There are 3 ways to turn a row about zero (a turn may also mirror it). The second row of each pair is the first, turned, with some noise. The first 27 pairs use one turn. New pairs use 3 turns, one after the other, and a turn may come again.
Known pairs, each followed by its turns in order:
[ 15  -3 -15   3 -13 -11  19  -7]
[ 18  -9   9  16 -11 -14   1 -11] | M

[ 1 13  2 -1 -2  2 15 -1]
[ 2  9  6 -2 -7 -5 11 -6] | M

[  9   1  -1  14   4  -8   2 -11]
[  2   8   6 -13  -2  -2  -2  12] | N

[-17  -6   2   3   9 -21   7  -7]
[ 16  -8   1  -1  -9 -21  10  -7] | P

[  8  -6  -1  -7  14   5  16 -10]
[23  4  3  4  5  6 12  3] | M

[-6 12  0 16 10  1  4  7]
[  0  12   1 -18   3 -11  -4  -5] | M

[ 17  -8 -10  -5 -27  17  -4  -6]
[ -4 -25  -3  17  -6 -13  16  13] | M

[-20 -12 -13   2   7  -2  -4   7]
[ 19  -3  -4   3   0 -13 -15  -3] | P

[  1 -11  -6 -13  21 -20   9   5]
[  9  -3   2  16 -16 -21   3  16] | P

[ 21 -15   9 -11   5  -4   8   3]
[ 18  -5  10   5 -10  11   0  16] | M

[-11  -7 -21   7   2   6 -19  -6]
[-14 -15   8 -12 -10  12 -10  -7] | N

[-11  -7  -6   7  10  -6 -28   3]
[-19 -20   7 -14  -6  -9  -3  -6] | N

[ 18 -11  -4  -7  18  -4 -10   2]
[  5 -11  20   5 -10 -18  -1   4] | N

[21 29  3 -3  0 11  0 -4]
[ 1  5 -8 18 -9  6 -1 31] | N

[  2  37  27 -18   7  -6  -4   4]
[-12  -2 -20  26  19 -11  12  29] | N

[ -8  20 -16   6  10  25  -2  -9]
[  1   5 -30  13  16  11  -1 -11] | P

[22 12 13  8  2 -8 14  1]
[-11  14  11   3  -9   8  23   1] | P

[-29  -6   2   9  14   0   1 -11]
[-17   0  12 -14  12  14  15 -11] | N

[ 0 -7  6  9 -5  0 -1 -5]
[  1  -2   2 -10  -8   3  -1  -7] | P

[-13  -8  -3  16  -7  -2  -7   1]
[ 10   2  -1 -14  -3  -5  -9 -15] | P

[-12  -2  -5  -6 -16   7  14  -6]
[ 15  -8  -3 -11  12   7   5   7] | P

[ 13  -6  -7  13  -1  16 -13  -2]
[  4  -8   2  -7 -27   5   0   4] | N

[-18 -16   0   7  -8   1  -1  22]
[ -6  -1 -25  -6 -15  -1 -15   6] | M

[  7  13  -6   5  -2  12 -10  -8]
[ -4  -5  -3   1 -12  11  -5  15] | N

[  9  -8  -5  18   2 -10  -5 -18]
[  9  -1   9  12  17 -12 -15   2] | M

[  6  -6  12  -6   2 -17  17   7]
[  7   0  20   4 -13  -5  13  10] | P

[ -9 -10  25  14   6  -8  17   5]
[  9  28  -2  -2 -10  -3 -16  13] | M

New pairs, each followed by its turns in order:
[ -2  14   6  -9   0 -14  -6   7]
[ 13   1 -11   6  -7  11  -6   6] | M N P

[-16  14 -17  -6  18   0 -25   2]
[-10 -26  22 -11   0  -3   9  16] | P M N

[-15   1  -1  -1 -12   9  -3  -6]
[ 11  -9  15   1   3  -1   3 -10] | M P M

[ -4   1 -11  11  -1 -12   5 -21]
[ 21   5   2 -16  -5   9   2   8] | P M N

[  0 -12   8   3   7  -8  -7  -8]
[  6  -9   1  11   8 -10   1  -5] | P P N

[  5   0  -5  -3 -20  -7   2   7]
[ -3  -5  13  -6  -1  -5 -17  -2] | N N P

[-10 -18   3  13   2  -5  -7 -12]
[-17   5 -13   9 -11   6 -10  -3] | M N M

[  1  18   3 -24 -12  10 -22   2]
[  7 -31  -1   1  12  13 -18  -7] | N M M

[  3   6  13  10  16 -17  -3  -5]
[ -8  11  -3 -12   3  -8  13 -19] | P M P

[ 1 16 -6 15  2 -6  8 12]
[ -6 -10   7   4   0   0  23  -5] | P M P

[ -4  -1  -9 -11   2 -11   3 -10]
[  6  10   1   0  10  -5   3 -13] | N N N

[ -9   1 -24 -11  22   1  11   7]
[ -2  -4  10 -11  -6  -8  -3  33] | M N M

[  2  16  10   3  22  -4 -11   0]
[-13   8 -12   1   1 -19   9 -14] | P M P

[-12   8  13 -12   7 -20  -9   7]
[ 11   9  -2 -19   2 -12 -16  10] | N P N

[  0  -2  26   4  -2   5 -17  -7]
[ 11 -16 -10  17   2  12  -4  14] | P P M

[ 18  19  19 -17  11  -5  -2 -18]
[-16 -26  11  10 -14  20   5   5] | N M M

[-16   6  -1 -18  26  -5  10   4]
[  2  16   6  -1  -5  28 -13 -13] | M N P

[-22  20  -9   0   7   8  -7 -14]
[ -9   0 -22  13  -3   7  24   2] | M M P

[-8 17 -6 11  2 -2 -7 10]
[ -2   1 -10  10  14  -1   6 -17] | N M M

[-11   0 -13  10 -15  15   5  -3]
[-12 -18  -2   6   8  -4   8  13] | M N N

[ -2  17  22 -14   6  -1  12 -21]
[  6   5   8 -12  18   1  28 -13] | N N P

[ -3  -1 -29 -21 -24   8 -15 -13]
[ 20 -15  -4  25  16  15  17  19] | M N N

[ 7  7 14  2  4 -4 14 -9]
[-3 -8 16  0 13 -1 11 -3] | M M P

[ 12  16   9  11  -5   7 -14  -7]
[-21  -7   3  -5   3  -1  19  -4] | M M M

[  6  16  -5  14   7   3 -18   3]
[-14 -10   0  10  -3   6  16 -16] | P N N

[ 13  24   0  -5   2 -20 -10   3]
[22 13 22 11  0 -5 -8 -2] | P P M

[ 4 -8  2  4 -5 -2 -8 11]
[-3 -5  6 -6  9  0  8 -6] | P P N

[  2  -6 -21   3  10  -4  -6   4]
[-17   2   4   6  13  -6  -6   7] | P P N

[ -3 -10  21  21  -2   0   0  -6]
[ 19 -15   3  -8   4  -1  10  15] | P N M

